Each cloud of rows lies close to a flat space through zero, with a little noise off it, and is much wider in some directions of that space than in others. After each cloud: how many dimensions does that space have?

[[ 16  -1  10   1  19  12   7  -6   4 -16 -18]
 [ 33  15  26  26  59  43  26  -3   3 -55 -75]
 [ 14   6  -7  35  31  36   8  18  -1 -41 -49]
 [  6  11  27  -7  15   6  20 -15  -8  -3 -22]
 [ 12  -7  -4   4  13   6  -3  -3   5 -16  -9]
 [-21   4 -10  19 -18   3  -7  26  -6  13   6]
 [ 14 -10  -3 -14   9  -3   0 -18   7  -1  11]
 [ 16 -10  23 -32   4 -15   9 -34   8   7  14]
 [ -5 -14 -18 -17 -22 -18 -18   0   7  19  37]
 [ -8   1 -25  27   1  16  -8  28  -1 -14  -8]
 [ -4   2   4  -6  -5  -6  -2   0   2   7   8]
 [-13   3 -21  18 -11   4 -14  26  -4  -2   7]
 [ 20 -13  16 -42   5 -21   1 -43  14  10  23]
 [ 18 -34 -36 -23 -14 -13 -26 -16  23   5  51]
 [ -3  -3  11 -22 -11 -20  -2 -17  -4  23  21]
 [ 33  13  32  19  54  35  28 -15  -2 -49 -70]
 [  6  -3 -20  32  16  25  -6  24   6 -29 -23]]

3

[[ -1   0   4   7  37 -55  36  16  17  25  29]
 [-16 -30  33  12  26 -36   4  -4  -1   1 -54]
 [-13   5  -2   9  -3 -29   9  11   3   3  -9]
 [ 25   3   8   3 -36  43   9  -3  11   4  28]
 [ -8   2   8  24 -23 -14  16  29   8   5   4]
 [-24 -38  33   6  70 -55   6  13  -6   8 -43]
 [  0  -5   8  12 -15   8   3  15   2  -2  -2]
 [-11 -23  39  19  -8 -24  11  -5   6  -1 -53]
 [  6   5 -11 -10   0  14  -8 -12  -3  -3   7]
 [ 16  16  -8  -3 -37  29   0 -16   5  -4  15]
 [-14 -16  10   1  35 -27  -2   8  -4   2 -22]
 [  3   3  18  25 -76  28   5   4   6  -9 -19]
 [  5 -16  15   0  37 -13  13   7   4  11  13]
 [  3 -15  22   8   8  -7  13   2   8   8  -7]
 [  3  13  -6   1 -37  18  -5 -12   1  -8  -6]
 [  4  28 -38  -1 -17  12   3  34   1   4  62]
 [  7   6   8   9 -52  28  -2 -16   4  -9 -16]]

5

[[  2  -8   3  -1 -30  41  -9 -33  -4  27  -3]
 [-18  11  -2 -14  11 -18  -7  30 -11 -14  -4]
 [ 14   9 -23 -11  27  70  19  -9   5  14 -42]
 [  9  -6   8  11   3 -55   1  12   8 -20  28]
 [-11   8 -15 -24 -17 102 -13 -27 -19  43 -34]
 [ -9   0   7   3   3 -26  -5  17  -4 -16  15]
 [-24  13  -3 -23   3  28 -14   3 -17  11 -17]
 [  1   4  -3   1  -2  27  -1  -8  -1  10  -7]
 [  8  -2  -2   6   3   7   6  -8   6   1  -6]
 [ 42 -22   3  26 -15  30  16 -48  21  14   3]
 [ 20  -6  -2  15  11 -14  10  -5  18  -5   7]
 [-27  13   0 -17  24 -17  -6  37 -12 -16  -5]
 [ 20  -5  -1   8   8  26  16 -18  11   5  -6]
 [  4  -1  -4  -1  -2  31   1  -6  -3  10  -7]
 [ -6   7   0   4  31 -66  13  39  15 -39  11]
 [-12   6  -3  -8  15 -26   5  25  -3 -17   3]
 [ 38 -18  -4  26 -13  34  16 -49  19  21  -1]]

3

[[  1  -2   5   1   0   5  -2  -6   2  -4  -1]
 [ -7  -2 -30  -8   5 -18   4  18  -4   5   9]
 [  5  -2  15  -3  -1   8   0 -12   4 -10  -8]
 [ -1   4  -5   2  -6  -2  -1  10  -2  12   5]
 [ -1   1  -8  -3   1  -5   0   7  -1   3   4]
 [  5  -7   4  -8   8   0   5 -26   5 -25  -9]
 [-13  -8 -36 -18  21 -30  12  -8  -2 -23   4]
 [-20 -15 -74 -25  31 -51  21  17  -8 -15  16]
 [ 13   7  47  17 -17  33 -11 -16   4   6 -10]
 [ -5   1 -18   1  -2 -11  -4  22  -3  12   9]
 [  3   7  12   8 -13  10  -8  10   0  13  -1]
 [ -3  -6  -8 -10  14  -8   8 -13   1 -20  -4]
 [ -4  -1 -12   2   1  -7  -1  13  -1   6   5]
 [ 11   3  41  14 -16  30  -8 -19   6  -1 -11]
 [  5  11   9  16 -24  11 -14  29  -4  38   6]
 [  5   8  19  11 -12  16 -10   1   1  14  -3]
 [  6  -6  18  -4   4  12   2 -28   7 -22 -11]]

2

[[ -8  37 -36   5 -25   0  -5   2 -30  -4 -21]
 [  8 -48   9  -6  34   2 -29  20  21   5   1]
 [-31  22 -68  36 -19 -22 -14  -4 -38 -12 -21]
 [ 16  21 -13 -13  16   4  26 -16 -29   2  17]
 [-12  18 -58  17 -21  10 -80  47  -3  10 -59]
 [ 11  25   0 -22   5  -5  22  -4  -7  -9  19]
 [-17  23 -14  -4 -28 -21   8   1 -11 -24  -4]
 [ 15  -7  70 -36  13  -9  42  -1  30  -1  26]
 [ 40 -68  55 -22  77  15  49 -35   8  17  62]
 [-11  -5 -17   9   4  -9 -53  43  16  11 -39]
 [-15   0   7  24  -1  -5 -49  34  58  16 -17]
 [  5   5 -52  11   0  20 -28   1 -38   6 -20]
 [-21 -16   7  39  -7  -6 -16  -1  27  13 -10]
 [-25  53 -14   4 -60 -14   5   6 -12 -17 -28]
 [  2 -36  43  -9  39 -22  -2  22  44   9   9]
 [ 10   8 -34 -22   7   4 -32  32 -27  -1 -33]
 [  8 -53  18   3  61 -12 -12  14  21  20   8]]

7

[[ -1  40 -57 -52  -6 -57   3  51  22  -9 -10]
 [-14  15 -13   6 -34   6 -13  -5  -2 -39  37]
 [ 11  22 -17 -10 -16  -7  -6  11 -12  52  31]
 [  9 -44  15 -27  68   2  26  33  30  49 -59]
 [-19 -10  18  14  15  13  -7 -15   1 -24   2]
 [ -7 -12   0 -14   1   5  -4  22  19  -5 -12]
 [ 16  -4  30  28 -21  30   2 -29 -26  51  20]
 [ 20   6   7  -1  -3  -8  20  -8  -8  31 -22]
 [ -6  16 -32 -16   0 -58 -12   4   0 -49  10]
 [ 15  10  16  32 -55  34 -35 -27 -43  59  64]
 [ -7  19 -20 -29  -4 -28   9  25  16  -1  -6]
 [ -5   0  -7  -5  43   0  14  10  12  -8 -36]
 [  4  33 -17   0 -41  30 -14  14  -4   1   1]
 [-27  47  -8  -3 -76 -15 -28  -8 -11  -6  67]
 [-15  21  15   7 -34  27 -23  -2 -12  44  35]
 [ -5 -53  21 -17  77 -24   9  13  22  17 -41]
 [ 63 -12 -32   2 -52 -13  35 -10 -22  29  63]]

8
